The rows are grouped in 4 ways, from coarse to fine. Each group lies inside one group of the grouping before and may be the whole of it. The rows also spread widely along 8 directions, which tell nothing about the answers.
Known rows, each followed by its group in each grouping:
[  2  -7  -3   4   6 -15   0  -1   3   3   4   8   5   8  -4   0   6   7
   7  -8 -18  -4  -6  -1  11]  k_802 k_947 filan femu
[ -3   2  -2   9 -21   7  -1 -13 -10  11   4 -11  -2 -13  12  -9  -2  -2
   0  -3   1 -16   5 -11  -3]  k_471 k_100 zib Pomo
[ -4  -9  -1   6  -6 -13   3  -2  -8  -3  -2   2   0   0   0  -5   1  10
   4  -1  -5  -2   6  -6   7]  k_412 k_289 mez kesu
[ -1  -1  -8  10  -8  16  -2 -10  -5  25  12 -28   6  -4  11   7  -3  -2
   0 -12   2  -9   0 -15 -22]  k_802 k_850 fomi vogov
[ -5   1   1   0  16   7  -2   7   2   7  13  -9   1  13  -4  11  -1  10
   5 -16   3  -2   1  -6  -7]  k_412 k_289 ris Ganip
[ -2  -6  -9  10   1  -5   2  -4  -7   8   9  -4  -1  -6   2   0   1   2
   1  -5 -10  -5  -2  -6  -1]  k_471 k_100 ged fimo
[-5 -5  2 14  5 -1 -3 -5 -9  4  0 -8 -1  3  5 12 -1 12  5 -6  7 -2  3 -6
 -5]  k_802 k_35 Molog fuvi
[ -3   2  17   2  15  -9 -22 -13  11   6   0  16   2  23   5   3  11  -2
  12 -18  -7  -7  -6   9  14]  k_802 k_947 filan taref
[ -7 -11  -7   8   8   0   0  -4  -3   8   6  -5   1  -7  -1   8   4   5
   0  -9  -6   6  -4   1 -14]  k_412 k_289 mez Vonak
[-2 -3  2  5  2 -2 -7 -6  0 -1  3 -4 -2 -3  3  2  8  3  2 -5 -5  1 -5  2
 -1]  k_802 k_947 Selo pemem
[  5 -12  -8  -2  -9 -22  12   4   5  -3   6   7   3   4 -12  -9  -3  17
   3   3 -17 -10  -1 -14  13]  k_802 k_35 vokes povus
[-15 -25  -5 -16   9 -27  -6 -26  27   2  -1  13   9  13   4 -13  13  12
  -9   1  -6   6  -8   3  -6]  k_412 k_473 kato mov
[ -5  -7  -5   1   7  -5   2  -9  -4   0   3 -12   4  -4   6   0   5   7
  -4   3   3   7  -4  -2  -2]  k_471 k_359 Koveg Zere
[  3   5   1 -12   7   3  -2   8  11   4  13 -10   1  14  -6   3  -5   3
   3 -11  -8  -4  -5 -10   5]  k_802 k_850 Puf tomo
[ -3 -11  -9  -2   3  -4  -1 -10   9   7   7  -1   2  -7  -4   3   5   7
  -3  -4 -13   7 -13   1 -11]  k_802 k_35 vokes noted
[  4  -6  -5  23   7  -6 -10 -15  -8  17  -4  -5   4   3   9  10   9   0
   9 -15 -13  -2  -7   3  -6]  k_802 k_947 kuv Nifav
[ -8  -4  -2  -4  20   4  -8  -3  11   3  18   1  -2  -3  -3   6   5   2
  -3 -10  -9   7 -12   8  -7]  k_471 k_100 ged tibe
[ -9  -6   4 -23  11  -6  -7 -21  19  -2   4  -2   4   7   5  -7  11   4
  -7   5   3  10 -12   3  -2]  k_471 k_359 sop zas
[ -6   8   4   5   3  19  -8  -4  -7   0  13  -9 -11 -19   1   7  -1   2
  -5 -11  -3  -1  -2   8 -10]  k_471 k_438 puvo kefa
[-21 -13   6  18   4 -14  -6 -21  -7   1  -6   6  -5  -8  17   5   6  13
  -1   5  22   2  11  -3  -6]  k_471 k_100 nel kon
[-7 -7  3 -1 -2 -7 -5 -7  8  3  6  2 -1  5  5 -1  0  4  4 -4 -1 -6  1 -6
 -1]  k_802 k_850 vupel Fel
[ -5  14   5   7  -6  24  -3   0 -12  14  12 -28  -3   4  11   6  -7   0
   1 -12  16 -14   8 -13  -6]  k_471 k_100 zib tinen
[  4   6   8  13 -22   1  -8  -2  -9  12   1  -8   1  14   6  -3  -3  -3
  13 -11  -1 -25  10 -11  13]  k_802 k_368 nodum Dozu
[ -3   4  13   2   1  -4   0  18  -8 -21   7  12 -14   1 -11  -1  -6  13
   7  -6  -3 -12   8  -3  17]  k_412 k_119 Nam pab
[ 0 -6 -1 -1 -4 -9 -5 -4 -9 -7 -3  0 -1  1 -2 -6  6  5  2 -1 -9  4 -5  5
  9]  k_412 k_289 ris Pipu
[ -7   7   5   5   6  21  -5   0   6  14  19 -14  -4   1   3  12  -2   2
   1 -17   3  -9  -1  -7 -13]  k_802 k_947 Selo gemi
[  6  -5  -6  -1 -12  -7   4   0  -4  -2   4   2  -6 -14  -9  -6   1   6
   0   2 -24  -3 -10   0   6]  k_802 k_35 Molog manud
[  4   8  10  -4  -9   5  -7   3 -18 -13   0 -15  -7   6   0  -3  -5   6
   3  -5   2  -7   2   0  11]  k_412 k_473 kato vuki
[ -7   1   4  -5 -23   1   6  -7  -2  -7   7  -4  -9 -17   2 -14  -6  10
  -7   5  -1 -16  10  -9   2]  k_471 k_438 puvo Seze
[-10  -1   3   0 -14   5   2 -16  -8  -1   3 -16  -3 -12  14  -7  -3   7
  -5   7  14  -7   7  -9  -5]  k_471 k_359 Koveg favut
[ -1   7   7  -3  26   2  -7   7   8   4  14  -8   4  26  -3  12   0   8
   6 -16   1  -1  -1   1   7]  k_471 k_438 puvo kefa
[ -1   2   1  -1 -12   2  -7 -14  -1  -1   2  -5  -8 -12   3  -7   4  -1
  -3  -2 -11  -1  -8   3  -4]  k_802 k_947 kuv Nifav
[ -9 -10  -3   2  10  -2   0  -2 -11 -12   3 -15  -3  -6   0   6   1  18
  -7   2   7  12  -1   1  -9]  k_412 k_473 kato vuki
[  2  -6   2  11   0 -14  -3   3 -22 -18  -3  10 -10 -11  -3  -4   5   7
   6   5  -7   0   3   3  21]  k_471 k_100 zib Pomo
[  5   7  11   7  -8   1  -7   1 -17  -8  -3 -11  -5   3   7   0   1   3
   8  -3   3  -5   5  -4  12]  k_802 k_947 Selo pemem
[ -4  -2   8 -11   0  -2 -18 -12   9  -8   5   9  -8  -6   1  -3   8  -5
   0  -2 -11   5 -14  12  -1]  k_802 k_850 vupel Fel
[ -2  -6  13   1  14 -13 -14   0   6  -6   5  16  -2  11  -3   3   5   5
  10  -9  -7  -4  -4   5  12]  k_802 k_850 fomi vogov
[  1   1   9  10  12  -4 -11  -2   2   7   6   7   0  12   3   9   7   0
  11 -16  -9  -8  -3   2   6]  k_802 k_947 Selo gemi
[ -8   2  11   3  16   7 -14   2 -12 -20   3   4 -16 -13  -5  11   8   7
   0  -6   2  15  -6  18  -4]  k_412 k_289 ris Ganip
[ -1  -7  -2   5   2 -10  -9 -16   0   3  -4   5   2  -4   3  -2  12   1
   1  -4 -14   7 -10   8   1]  k_802 k_947 filan femu
[-18 -11 -11  15  -4  10   4 -15   1  15  11  -9  -4 -30   6   5   2   9
 -11  -2   3   1   0  -7 -30]  k_802 k_947 filan taref
[  5   1   8   7  -9  -7  -8   0 -20 -13  -5   8  -9  -4  -3  -6   5   2
   9  -5 -13  -6   0   6  17]  k_412 k_289 ris Ganip
[  2   0   6   8 -12  -9  -5  -5 -16  -8  -6  -2  -8  -4   5  -3  -2   5
   8   2  -2  -8   6  -6  11]  k_802 k_850 Puf tomo

New rows. What belongs after each?
[  1  -4  10   1  10 -18 -10   1  -5 -19  -3  19  -7   3  -6  -1  10   7
   8  -1 -13   6  -7  13  21]  k_802 k_947 filan femu
[ -8  -9  -4  13 -11   4   0 -11 -18   6  -2 -16  -4 -11  11   1  -2  10
  -2  -3   8  -7   9  -8 -15]  k_412 k_473 kato mov
[ -5 -18  -3  14  -1 -19  -6 -27  -8   3  -9  14   1 -16   9  -3  14   2
   1   3 -12  -1  -6   6  -2]  k_471 k_359 sop zas
[ -2  -8  -5   7   3  -6   4   6  -7  -2   7   6  -3  -5  -9   0   2  11
   3  -7 -13  -4   1  -4   1]  k_412 k_289 ris Ganip
[-10  -9   5  15  10 -10  -3  -1   2   3   5  13  -5  -3   1  10   0   9
   6  -7  -2  -7   5  -4  -1]  k_802 k_850 Puf tomo
[ -4   1   1   5  10  10 -12  -7  -5  -1   6  -6  -7 -15  -1   8   8   1
  -3  -8  -6  12 -11  11  -9]  k_802 k_947 filan taref
[  0  -2   3  13  -8  -4  -3  -5 -24  -2 -10 -14   0   5  10   1   0   7
   8  -4   8   1  10  -6   7]  k_412 k_289 mez kesu
[-11  -7  -9  -3  15   3   2 -10   8   8  12 -17   4  -1   3   6   3  10
 -10  -3   3  12  -4  -3 -15]  k_471 k_438 puvo kefa
[ -9  -2   6  16 -20   7  -2 -10 -21   0   1 -17  -9 -22  13   0  -5   6
   1   2  16 -10  13 -12 -12]  k_802 k_850 fomi vogov
[  0  -8   0  -1   2 -16  -8  -2   2  -7   1   5   2   5  -7  -3   8   5
   3   1 -13   6  -8   5  13]  k_802 k_368 nodum Dozu
[-12   3  14   5   8   8 -20  -9   2   1   7   5 -10  -3   8  11   3  -2
   6 -12   6  -2  -3   8  -9]  k_802 k_850 vupel Fel
[ -1  -4  -5   5  -8   4  -6 -18   1  15   1 -11   0  -6   7   2   4  -1
  -1  -5  -7   0 -10  -1 -12]  k_802 k_35 Molog manud
[ -1  -3   2   1   6  -5 -10  -8   0  -1   0  -1  -3   0   2   3   4   1
   3  -5  -8   3  -7   3   0]  k_802 k_850 Puf tomo
[-20  -7   1  14  -2  10   4  -6  -1   9  12  -1  -7 -16   3   7  -3  13
  -2  -8  11  -9  11 -10 -22]  k_412 k_289 ris Ganip
[-14  -9  -2  -9   3   1 -15 -22  27  11  10   0   3  -1   0  -2  11  -2
 -10  -3  -6   7 -15   7 -17]  k_802 k_368 nodum Dozu
[-11  -3   3 -10   4  -7   1  -2  12  -9  12   9  -6  -5  -6  -7   0  11
  -6   1  -7  -2  -1   1   6]  k_471 k_438 puvo kefa
[  0  -4  -7  -1  10  -8   2  -3   5   9   5 -12  10  16   1   3   3  10
   2  -6  -3   6  -5  -7   1]  k_802 k_947 filan femu
[-11   2  13   1  17  10 -20  -8   0  -5   6   5 -11  -4   0  11  10   0
   2 -14   2   9  -9  17  -9]  k_412 k_289 ris Ganip
[ -1  -7 -10   0   9  -4   8   5   5   7  12  -7   5   3  -7   2   1  12
  -1  -7 -12   2  -4  -9   1]  k_802 k_947 filan taref
[-13  -6  -6  -1   9   6   4  -5  13  14  16 -14   5   2   3   5   0  13
  -6  -6   7   1   0 -12 -16]  k_802 k_947 filan taref
[  2  -5   3 -20  14 -18 -13 -13  19  -7   2   6   5  20  -1  -8  15   0
   1  -2 -15  12 -18   8  14]  k_802 k_947 Selo gemi
[ -8  -7   1  -4  -6  -9  -6 -16   6  -3  -1   2  -5  -8   5  -7   3   3
  -4   5  -3   1  -3  -3  -3]  k_802 k_850 Puf tomo
[  0  -1  11  -4 -12 -10  -9  -6 -13 -16  -8   4  -9   2   3 -12   1   7
   3   0  -3  -9   4   4  15]  k_412 k_473 kato mov
[ -9   0  12   4  15   5 -20 -22  -4  -4  -2  -4  -3  -5  13   7  14  -3
  -2  -4   9  12 -11  17  -7]  k_471 k_359 Koveg Zere
[ -7  -6  -2   8  -1  -3  -1 -11  -8   1  -2  -9   0  -8   7   2   4  10
  -2   2   4   5   0  -3  -6]  k_802 k_947 filan femu
[  5   0   4  11 -24  -5   6  -2 -20  -3   1   4  -7 -15   2  -9  -3   4
   6   2 -10 -25   9 -11  14]  k_471 k_359 sop zas
[ -3  -1  -1  -3  -4   2  -1  -1   2   7   9  -2   0   3  -3  -5   1   4
   1 -10  -9  -7  -2  -2  -1]  k_412 k_289 ris Pipu
[  1   3   4 -11  -4  -1  -1  -3 -17 -24  -3 -15  -7 -14   3 -10   3   7
  -6  14   4  11  -4   4  11]  k_471 k_359 Koveg Zere
[-11  -2  26 -10  14 -15 -24 -17  10 -14 -10  15  -2  26   9  -3  12   2
   9  -6  10   9  -2  15  16]  k_412 k_289 mez kesu
[-13  -1   9   6  -1   7  -9   4   5  -5  16   9 -12 -12  -9   5   0   5
  -1  -6  -3  -6  -1   4  -4]  k_802 k_368 nodum Dozu
[ -4  -6   1  13 -24  -8  -6 -19 -23 -11 -13  -1 -14 -31  11  -8   2   2
  -1  12  -3  -1   3   0   1]  k_802 k_850 Puf tomo
[  9  -4  -2  -9 -13 -14   6   5   2  -9   5   7  -3   0 -14 -12  -2   9
   5   2 -24  -7  -7  -5  19]  k_802 k_35 vokes noted
[ -9 -15  -5   9  -3  -8  -7 -17 -11 -15  -6   7 -14 -38   2   0   9   4
  -8  11 -11  16  -9  12 -11]  k_802 k_850 Puf tomo
[  0  -5  -4   3 -12  -2  -6 -15  -8  -8   3   8 -10 -35  -1  -9   9  -4
  -8   4 -25   1 -13  15  -1]  k_471 k_359 Koveg favut
[  9   2   3   1  12  -2 -12   1 -11   0   0 -12   4  21   0   6   4   4
   8 -16  -8   0  -7   5   8]  k_412 k_473 kato vuki
[-8 -5 -1  6 -7  3 -3 -9 -7  3  1 -4 -4 -8  3 -1  4  5 -1 -4  0 -1  1  0
 -7]  k_412 k_289 ris Pipu
[ -5  -9  -6  12   3   1  -6 -19 -13   1  -5 -17  -1 -16  13   5   9   3
  -4   3   4  16  -6   2 -15]  k_802 k_947 Selo gemi
[  2  -6  10   1  -8 -18 -24 -33  -9 -11 -21   9  -5  -7  14 -10  20  -9
   3   5 -11  11 -14  19  12]  k_802 k_947 Selo gemi
[ -5   0   6   1   3   0 -10 -11  -5  -3  -2  -7  -2   1   7  -1   6   5
   0  -2   6   6  -3   2   2]  k_802 k_947 filan taref
[ -5   3  10  -8  13   4  -9   7   5  -5  11   0  -5  14  -4   4  -2   9
   3 -15   0  -6   0   2   2]  k_412 k_473 kato mov
[  1   9  15   5  -5  -6  -1   8 -10 -10   4   6  -7   8   0  -3  -6   9
  10  -6   1 -20  13  -6  24]  k_471 k_438 puvo kefa
[ -1  -5   2   1  -4 -12  -4 -12  -2  -3   0   5  -2  -5   2  -7   5   6
   1   0  -8  -5   1   2   6]  k_471 k_438 puvo Seze
[  0 -11 -11  13  -2  -8   9   8  -7   6  10   8  -1  -7 -11   0   0  10
   4 -10 -22 -11   2  -7  -1]  k_412 k_289 ris Ganip
[  2   5   6  -6   5   3  -4  -7  10  18  11  -6   9  22   4   2   2  -1
   7 -16  -4 -17  -2 -10   4]  k_471 k_359 sop zas
[ -2  -9  -8  -1  14   0  -8 -14  10  14   6  -7   3   0   0   9  10   3
  -4  -8 -12  14 -20   6 -15]  k_802 k_35 Molog manud
[  1  -4   8  -1   0  -9 -10 -10  11  12   6   5   7  20   4  -3   4  -1
   9 -13  -8 -15  -2  -7   6]  k_802 k_850 fomi vogov
[ -8  -4   2  -1   4   4  -8  -8   4   4   6   1  -3  -4  -1   2   5   0
   0 -10  -7   2  -7   6 -10]  k_412 k_289 mez Vonak
[ -1  -9   0  -8 -11 -14  -8 -19  -4 -10  -8  -1  -2  -1   5 -15   8   6
  -4   4  -7   2  -7   4   5]  k_412 k_473 kato vuki
[  7   0   4  -7   3  -5  -7  -4  -5  -7   2   4  -2  -4  -5  -3   9  -1
   2  -3 -17   0 -11   8  12]  k_471 k_359 sop zas
[-10  -6   3 -15  15  -1  -7  -9  20   2   8  -3  -1   8  -2   4   6   9
  -6  -2   1  13 -13   3  -8]  k_802 k_35 Molog manud
[ -6  -1  -1  -1  -2   1  -1  -6   2  -4  11   0  -7 -15  -2  -2   1   7
  -7  -3  -7  -1  -2   5  -5]  k_471 k_438 puvo Seze
[ -3 -11   0  -9  16 -12 -10  -3  14  -8  11  14  -2  -5 -10  -1   9   4
  -3  -2 -20  12 -17  11   1]  k_802 k_850 fomi vogov
[  7   1   0   9  15 -11  -6   1 -24 -11  -6 -12   0   8   2   6   4   8
   7  -2  -1  11   0   6  17]  k_471 k_438 puvo kefa
[-14  -5   3  12  10  12  -4   2 -11  -7  10  -3 -13 -18  -1  14  -2  14
  -4  -9   5   0   4   6 -18]  k_412 k_473 kato mov
[ -8 -10  -6   4   7  -9   0   0  -2  -9  10  12 -11 -23  -8   1   6  10
  -7   3 -13   9  -7   7   0]  k_471 k_100 nel kon
[  8 -10  -7   4   7 -11 -10 -11  -6   5  -1  -7   8   3   2   1  10  -1
   4  -5 -15   8 -13   4   1]  k_802 k_850 fomi vogov
[ -3 -11  -2   6  -2 -12  -3  -8 -12  -7  -3  -5  -2 -10   3  -2   5   9
   0   6   1   6  -1  -4   1]  k_802 k_850 fomi vogov
[-13  -4  12 -10  23 -11  -6  -1  25  -1  15  15   3  20  -2   2   2  11
   2  -9   2  -8  -1  -1   9]  k_471 k_359 Koveg favut
[  5   0  12 -13   7 -15 -11  -6   9  -5   3  18   1  14  -4  -7   9  -1
   8  -6 -18  -9 -10   7  23]  k_471 k_359 sop zas
[ -6 -12  -9   5  -2  -9   5  -7  -5   1   0 -10   3   0   4  -1   2  13
  -2   1   1   1   2 -11  -7]  k_412 k_119 Nam pab
[ -4   2   9  -5   0  -1 -14  -5   5   1   3  -8   3  18   2  -1   4   3
   3  -4   6  -1  -2  -1   7]  k_802 k_368 nodum Dozu
[  2  -1   3 -11  -9  -1  -3   2   1  -8   9  -1  -5  -6  -6 -10  -1   4
   0   1  -9  -4  -4  -5   7]  k_802 k_850 fomi vogov
[-12  -9  -3  -6   3   3  -5 -17  14   8   7  -5  -2 -10   2   2   6   5
  -9  -1  -4   9 -13   3 -19]  k_802 k_35 Molog manud
[-19   2   1  -7  13  19  -8  -9  22  15  26  -4  -7 -14   0  10   3   2
 -12 -14   3   3  -9   4 -26]  k_471 k_100 nel kon
[  2   1  -1   4   1  -1  -3   0   0   3   7   1  -2  -2  -3  -1   3   4
   3  -9 -14  -4  -4  -1   6]  k_802 k_947 filan taref
[ -4   0  -1  10 -11   4   2  -8  -8   9   3 -21   1  -3  12   1   1   6
   1  -1   7  -6   6 -14  -6]  k_802 k_947 Selo pemem
[-15 -17  -2  -5   6  -8 -12 -22  13  -3   3  12  -5 -12   2  -4  11   6
 -11  -2  -9   8 -11  13 -16]  k_412 k_473 kato mov
[  1 -10  -4  14   2  -9  -2  -9  -4   6   0   4   1  -3  -2   5   5   6
   6  -6 -14  -1  -7   1  -1]  k_802 k_35 vokes noted
[-12 -14   3  -9   8 -11 -10 -12  13 -10   3  16  -7  -6  -4  -7   9   8
  -7  -2 -11   4  -9  12  -5]  k_412 k_473 kato mov
[  3   1  -3  -7 -15   2   1  -5   2   7   7  -3  -1   0  -3 -12   2  -1
   1  -9 -16 -11  -4  -5   1]  k_412 k_289 ris Ganip
[-6 -5  6 -3  1 -8 -2 -5 15  1  7 11 -1  9 -5 -1  0 10  4 -6 -4 -8 -3 -4
  5]  k_802 k_35 vokes noted
[-3 -5 -7  9 -5 -1  4 -5 -3  9  5 -5  1 -7  2  1  1  8  0 -5 -8 -3  0 -7
 -6]  k_802 k_947 filan femu
[ -3   3   5  -3   2   2  -9  -8  -4  -3   1 -10  -2   2   5  -1   4   5
   0  -3   4   5  -3   1   4]  k_802 k_947 filan taref
[ -1 -13  -5   0  16 -11   1   8   3  -5  12   2   2  -1 -11   4   2  11
   0  -2 -10   8  -6  -3   1]  k_802 k_850 fomi vogov
[ -1   7   4 -14  -6  10  -9  -5   8  -2   8  -6  -8  -6  -2  -4  -1  -3
  -3  -5  -9  -1  -9   1  -2]  k_802 k_850 Puf tomo
[ -3  -7  -5  -1  -1  -7   0 -14   7   9   3  -9   3   7   5  -4   3   7
  -2  -3  -3   1  -5  -7  -5]  k_802 k_947 kuv Nifav
[-4  0  7 -2  3 -2 -8  2  4  0  7 -5  1 14 -3  3  2  5  3 -5  2 -1 -1 -2
  7]  k_802 k_368 nodum Dozu
[ -1   5  10  -2  16   7 -12  -4  -6  -6   5  -4  -5  -3   1   9   7   0
   2  -6  -1   5  -9  11   1]  k_471 k_359 sop zas
[  3  -4  -7   7   3  -1  -3  -6  -4   7   4 -10   2  -3   2   4   6   1
   1  -7 -13   3  -8  -2  -2]  k_802 k_947 Selo gemi
[ -8  -4  -3  13  -8  15  -5 -15   3  26  14 -14   1 -12  10   7  -1  -2
  -1 -14   1 -13  -1 -11 -28]  k_802 k_850 fomi vogov
[ -6  -1  12  -7  -2  -8 -16 -12   7  -6  -1   1   0  12   2  -5   7   1
   2   1   4   2  -4   5   9]  k_802 k_368 nodum Dozu
[ -2  -1   2  -5   2   4 -10  -8 -10  -8   0 -18  -4   1   4   0   3   7
  -4  -3   4   9  -6   6  -4]  k_412 k_473 kato vuki
[  2  -1  15 -10  -1 -21  -4   1   8 -15  -2  14  -2  22  -6  -9   0  11
  11   0  -4  -9   1  -4  28]  k_802 k_35 vokes noted
[  9   2  -8  -5 -12   2   7   7  -7  -3   8  -9  -2 -10  -9  -6  -1   6
  -1  -2 -20  -2  -6  -3   8]  k_802 k_947 filan femu
[  6  -2   7  11 -14 -11  -4  -1 -44 -30 -19  -3 -15 -17   2  -7   4   9
   7  10   0   7   6   8  20]  k_412 k_289 ris Ganip
[ -5  -1  -2   6   2   2  -2 -11  -8   3   3 -15  -1  -6   8   4   1   8
  -2  -3   6   1   4  -2  -7]  k_471 k_438 puvo Seze
[ -1   3  16   2 -10  -5  -7  -2 -13 -12  -6   2 -11   2   4  -2  -1   8
   8   3   5  -7   4  -1  16]  k_802 k_35 Molog manud
[  2   1   4   8   7   1  -5  -4  -6  15   1 -15   3  19   7  12  -1   6
  10 -11   5  -4   0  -7   0]  k_802 k_35 Molog manud
[-11 -16  -2  16  -7 -16  -1  -4  -1  -4   3  13  -4 -15  -5  -1   4  11
   0   5  -8  -3   3  -2   1]  k_802 k_368 nodum Dozu
[ -3  -6   2   8   4  -6  -4   5 -22 -26  -3   4 -15 -19  -6   3   4  10
   0   4  -6  12  -2   9   5]  k_412 k_119 Nam pab
[ -4  -6   1   8   5  -6  -5  -8 -16 -13  -4  -3  -5 -16   5   2   6   7
  -1   7  -1   9  -3   9   4]  k_471 k_359 Koveg favut
[  6  11  16   4 -11   2  -7   4  -7  -6   4   0  -9   9  -1   1  -7   5
  14 -11   1 -19   5  -4  14]  k_802 k_35 vokes povus
[ -5  -7 -16  12 -16   9  13   0 -10  16  11 -14   0 -17  -1   0  -4   8
  -3  -8  -9 -10   4 -13 -17]  k_412 k_289 ris Pipu
[  1  10   4 -10 -21  11  -5 -13  -2   2   5 -15  -5  -6   6 -11  -3  -3
  -3  -3  -2 -12   2  -1   0]  k_471 k_438 puvo Seze
[-8 -3  1 -3  9 -1  1  3  8 -3 12 -4 -3  2 -2  3  1 11 -1 -2  0  2 -1 -8
 -1]  k_802 k_947 Selo gemi
[ -2  -3   4  -6  19  -3  -9   5  -2 -13   6  -3  -3   5  -4   8   4   6
   2  -1  -2  16  -9   7   4]  k_802 k_850 vupel Fel
[  1  -9   6   0  -2 -22 -10 -12   2 -13  -6  24  -7  -4  -5  -7   9   5
   6   2 -20   1 -11  12  15]  k_802 k_35 vokes noted
[-10  -5  10  16  -3   0 -17  -9   1   0   5  15  -9 -13  -1   5   8  -1
   3  -8  -8  -6  -2  12  -3]  k_802 k_368 nodum Dozu
